The groups are shells around one centre, one inside the other: the same stretched ball of 5 dimensions in 7 sizes.
Known rows, each followed by its group:
| +1.93 | -1.02 | +0.71 | +4.20 | +0.70 | -1.19 | -0.62 | +1.38 | -1.66 | : q204
| +0.23 | -1.15 | +0.75 | +1.39 | +1.32 | -2.04 | -0.76 | +4.26 | -0.21 | : q547
| +0.72 | +0.64 | -1.73 | +2.17 | +1.08 | -2.09 | -0.34 | +2.90 | -2.25 | : q107
| +1.68 | +0.19 | -0.97 | +2.99 | -0.10 | -2.24 | -1.03 | +0.00 | -3.11 | : q376
| -0.04 | +0.94 | -1.93 | -1.27 | +1.72 | -2.99 | -0.71 | +5.18 | -1.24 | : q376
| +1.79 | -2.61 | +3.27 | +2.92 | -0.99 | -1.69 | -2.25 | +0.50 | -0.26 | : q959
| +1.44 | -1.06 | +1.49 | +1.31 | -1.35 | -2.03 | -2.49 | +1.66 | -0.47 | : q569
| +1.55 | -1.57 | +2.16 | +2.74 | -0.38 | -0.87 | -1.76 | +3.47 | +0.61 | : q107
| +2.88 | -1.95 | +2.58 | +4.82 | -0.14 | -0.33 | -1.36 | +1.31 | -0.42 | : q376
| +1.53 | -0.60 | -0.10 | +4.45 | +1.14 | -1.19 | -0.13 | +1.89 | -1.95 | : q717
| +1.20 | -1.84 | +2.55 | +2.83 | -1.58 | -1.14 | -2.39 | +2.55 | +0.64 | : q717
| -0.47 | -1.04 | +0.75 | -0.21 | +0.39 | -2.75 | -1.56 | +4.41 | +0.14 | : q717
| +1.76 | +0.95 | -1.10 | +0.38 | +0.73 | -1.58 | -1.22 | +4.55 | -0.84 | : q717
| +0.47 | -0.89 | +0.75 | +2.66 | -0.85 | -1.66 | -1.64 | +2.73 | -0.46 | : q107
| -0.11 | -1.47 | +1.60 | -0.93 | -0.25 | -3.00 | -2.27 | +3.66 | +0.38 | : q376
| +0.94 | -0.49 | -0.05 | +4.28 | +0.03 | -1.12 | -0.70 | +2.45 | -1.31 | : q547
| +1.67 | -1.63 | +2.42 | +1.65 | -0.94 | -1.41 | -2.38 | +2.75 | +0.52 | : q569
| +1.71 | -1.20 | +1.17 | +4.57 | -1.84 | -1.54 | -1.93 | -0.80 | -1.91 | : q547
| +1.06 | -1.97 | +2.03 | +2.32 | -1.26 | -2.63 | -2.24 | -0.46 | -1.41 | : q376
| +0.38 | -1.23 | +1.26 | +1.44 | +0.45 | -1.65 | -1.32 | +4.59 | +0.50 | : q569
| +1.42 | -1.72 | +2.10 | +3.84 | -2.30 | -1.56 | -2.48 | -0.08 | -0.88 | : q547
| +2.56 | -0.37 | -0.07 | +5.16 | +0.93 | -0.65 | -0.22 | +1.28 | -2.20 | : q959
| +0.20 | -2.21 | +1.69 | +3.19 | +0.08 | -2.52 | -1.14 | +0.60 | -1.41 | : q959
| +1.33 | -2.29 | +3.08 | +2.35 | -0.79 | -1.27 | -2.20 | +2.80 | +0.86 | : q569
| +2.35 | -1.58 | +2.16 | +3.73 | -0.39 | -0.69 | -1.63 | +2.02 | -0.17 | : q204
| +1.40 | +0.45 | -1.22 | +3.44 | -0.32 | -1.75 | -0.96 | +1.05 | -2.61 | : q717
| +0.35 | -1.56 | +1.31 | +1.69 | +0.90 | -2.06 | -1.03 | +3.51 | -0.20 | : q569
| +2.02 | -1.83 | +2.75 | +3.09 | -1.92 | -1.04 | -2.65 | +1.41 | +0.23 | : q547
| +1.08 | -3.18 | +3.87 | +3.06 | -1.74 | -1.97 | -2.62 | +0.10 | +0.03 | : q959
| -0.49 | +0.34 | -0.97 | -1.21 | +0.41 | -3.03 | -1.50 | +4.88 | -0.53 | : q959
| +1.18 | -1.21 | +1.72 | +1.60 | -1.35 | -1.69 | -2.43 | +2.55 | +0.14 | : q204
| +1.23 | +0.46 | -0.61 | -0.11 | +0.82 | -1.91 | -1.30 | +4.79 | -0.47 | : q107
| +2.46 | -1.27 | +1.76 | +3.31 | -0.69 | -1.06 | -1.84 | +1.24 | -0.74 | : q204
| +2.62 | -0.79 | +1.12 | +4.18 | -0.35 | -0.48 | -1.35 | +1.93 | -0.81 | : q204
| +2.36 | -1.32 | +1.22 | +6.18 | -0.31 | -0.46 | -0.83 | +0.30 | -1.70 | : q717
| +0.92 | +0.88 | -1.62 | +1.82 | +0.60 | -1.70 | -0.73 | +3.80 | -1.54 | : q107
| +2.50 | +0.13 | +0.17 | +2.38 | +0.65 | -0.46 | -1.08 | +4.45 | -0.18 | : q376
| +0.74 | +0.30 | -0.43 | +1.26 | -0.27 | -1.49 | -1.51 | +4.60 | -0.20 | : q959
| +0.20 | -0.28 | -0.66 | +2.39 | +0.45 | -2.35 | -0.74 | +2.25 | -1.87 | : q204
| +1.65 | +0.45 | -0.28 | +1.31 | -0.31 | -1.17 | -1.67 | +4.29 | -0.26 | : q547
| +1.41 | +0.25 | -0.98 | +2.39 | +1.75 | -1.52 | -0.15 | +3.58 | -1.63 | : q569
| +1.07 | -2.00 | +2.39 | +2.09 | -1.51 | -2.21 | -2.49 | +0.70 | -0.50 | : q107

New rows, each followed by its group:
| +2.42 | +0.04 | -0.06 | +3.28 | -1.02 | -1.32 | -1.70 | +0.69 | -1.95 | : q547
| +0.65 | +0.12 | -0.30 | +1.67 | -1.09 | -1.81 | -1.86 | +3.13 | -0.73 | : q376
| +0.46 | -0.01 | -0.25 | +1.78 | -0.18 | -1.53 | -1.33 | +4.37 | -0.27 | : q959
| +1.26 | -2.61 | +3.08 | +4.27 | -0.29 | -0.78 | -1.45 | +2.46 | +0.50 | : q959
| -0.29 | -1.60 | +1.16 | +1.97 | -0.04 | -2.45 | -1.35 | +2.59 | -0.55 | : q107
| +2.21 | -2.20 | +2.35 | +4.86 | -0.73 | -1.43 | -1.54 | -1.03 | -1.70 | : q959
| +0.70 | -2.16 | +1.80 | +3.95 | +0.10 | -1.94 | -1.02 | +0.74 | -1.28 | : q569
| +0.29 | -1.00 | +0.71 | +1.00 | +1.40 | -1.92 | -0.82 | +4.90 | +0.11 | : q959
| +0.29 | -0.45 | +0.21 | +1.70 | -1.43 | -2.29 | -2.06 | +2.07 | -0.96 | : q959
| +0.85 | -2.28 | +2.31 | +2.80 | +0.58 | -1.74 | -1.16 | +2.39 | -0.20 | : q547
| -0.08 | -0.56 | +0.50 | +0.51 | -1.24 | -2.44 | -2.26 | +3.34 | -0.14 | : q376
| +0.19 | -0.28 | -0.61 | +2.66 | +0.35 | -2.14 | -0.74 | +2.48 | -1.69 | : q107
| +0.77 | -1.00 | +0.40 | +3.40 | -1.05 | -2.46 | -1.54 | -0.49 | -2.40 | : q547
| +0.71 | -1.84 | +2.34 | +2.49 | -2.06 | -1.75 | -2.63 | +1.68 | +0.16 | : q547
| +1.67 | -2.95 | +3.90 | +4.04 | -1.22 | -0.75 | -2.19 | +1.82 | +0.87 | : q959
| +0.72 | +1.38 | -2.46 | +1.32 | +1.49 | -1.85 | -0.21 | +4.64 | -1.78 | : q959
| -0.22 | +0.60 | -1.15 | -0.52 | +0.28 | -2.49 | -1.40 | +5.26 | -0.39 | : q376
| +0.12 | -1.88 | +2.07 | +0.78 | +0.14 | -2.16 | -1.75 | +4.00 | +0.71 | : q717
| +0.87 | -3.16 | +3.53 | +4.31 | -1.62 | -1.76 | -2.17 | -0.26 | -0.41 | : q717
| +0.48 | -1.55 | +1.35 | +3.56 | -1.76 | -2.13 | -2.01 | +0.15 | -1.33 | : q547
| +1.13 | -1.21 | +1.78 | +2.09 | -0.91 | -1.07 | -2.07 | +3.91 | +0.80 | : q547
| +1.67 | -1.01 | +0.72 | +5.00 | +0.14 | -0.82 | -0.70 | +1.60 | -1.38 | : q204
| +2.40 | -1.28 | +1.38 | +5.37 | -0.95 | -0.79 | -1.39 | -0.10 | -1.65 | : q204
| +1.12 | -1.09 | +1.39 | +0.51 | +0.02 | -2.00 | -1.90 | +3.54 | +0.14 | : q204
| +0.92 | -2.02 | +2.30 | +2.18 | +0.63 | -1.40 | -1.29 | +3.83 | +0.61 | : q959
| +0.16 | -0.17 | -0.52 | +2.56 | +0.25 | -1.72 | -0.82 | +3.67 | -0.94 | : q959
| +1.75 | -0.12 | -0.54 | +3.73 | +0.08 | -1.72 | -0.84 | +0.55 | -2.63 | : q204
| +0.15 | -0.90 | +0.57 | -0.07 | +0.39 | -2.91 | -1.58 | +3.15 | -0.65 | : q107
| +1.63 | -0.45 | -0.31 | +3.58 | +0.82 | -1.87 | -0.49 | +0.73 | -2.61 | : q717
| +3.04 | -1.45 | +2.21 | +4.29 | -1.18 | -0.55 | -2.01 | +0.65 | -0.68 | : q959
| +1.04 | -1.24 | +1.59 | +1.68 | +0.27 | -1.24 | -1.51 | +4.52 | +0.71 | : q569
| +0.15 | -1.17 | +0.46 | +1.33 | +0.68 | -2.95 | -1.06 | +1.77 | -1.58 | : q547
| +0.97 | +1.02 | -1.55 | -0.75 | +0.48 | -2.69 | -1.45 | +3.67 | -1.51 | : q959
| +1.75 | -2.35 | +2.47 | +4.22 | -0.99 | -1.87 | -1.80 | -1.11 | -1.62 | : q959
| +1.45 | -1.79 | +2.35 | +3.92 | -1.62 | -0.92 | -2.14 | +1.73 | +0.08 | : q569
| +1.01 | -0.84 | -0.03 | +3.47 | +0.49 | -2.26 | -0.66 | +0.39 | -2.56 | : q717
| +0.17 | -0.87 | -0.07 | +2.74 | +0.07 | -2.70 | -0.95 | +0.80 | -2.25 | : q717
| +1.75 | +0.71 | -1.38 | +2.15 | +1.49 | -1.46 | -0.33 | +3.52 | -1.80 | : q107
| +1.21 | +1.35 | -2.01 | +0.52 | +1.60 | -1.65 | -0.49 | +5.36 | -1.14 | : q547
| +0.76 | -0.81 | +0.40 | +2.44 | -1.07 | -2.49 | -1.80 | +0.39 | -1.88 | : q107
| +0.61 | -0.26 | -0.05 | +0.06 | +1.26 | -2.19 | -1.04 | +4.78 | -0.31 | : q107
| +1.04 | -2.06 | +2.17 | +2.67 | -1.14 | -2.32 | -2.11 | +0.04 | -1.09 | : q107
| +0.71 | +0.14 | -0.94 | +1.60 | +1.75 | -1.85 | -0.26 | +4.31 | -1.21 | : q569
| +0.37 | +0.25 | -0.97 | +1.31 | +1.11 | -1.90 | -0.62 | +4.61 | -0.88 | : q107
| +0.19 | -1.95 | +2.11 | +2.00 | -0.22 | -1.76 | -1.66 | +3.57 | +0.57 | : q569
| -0.21 | -0.76 | +0.59 | -0.74 | -0.35 | -3.04 | -2.09 | +3.54 | -0.21 | : q717
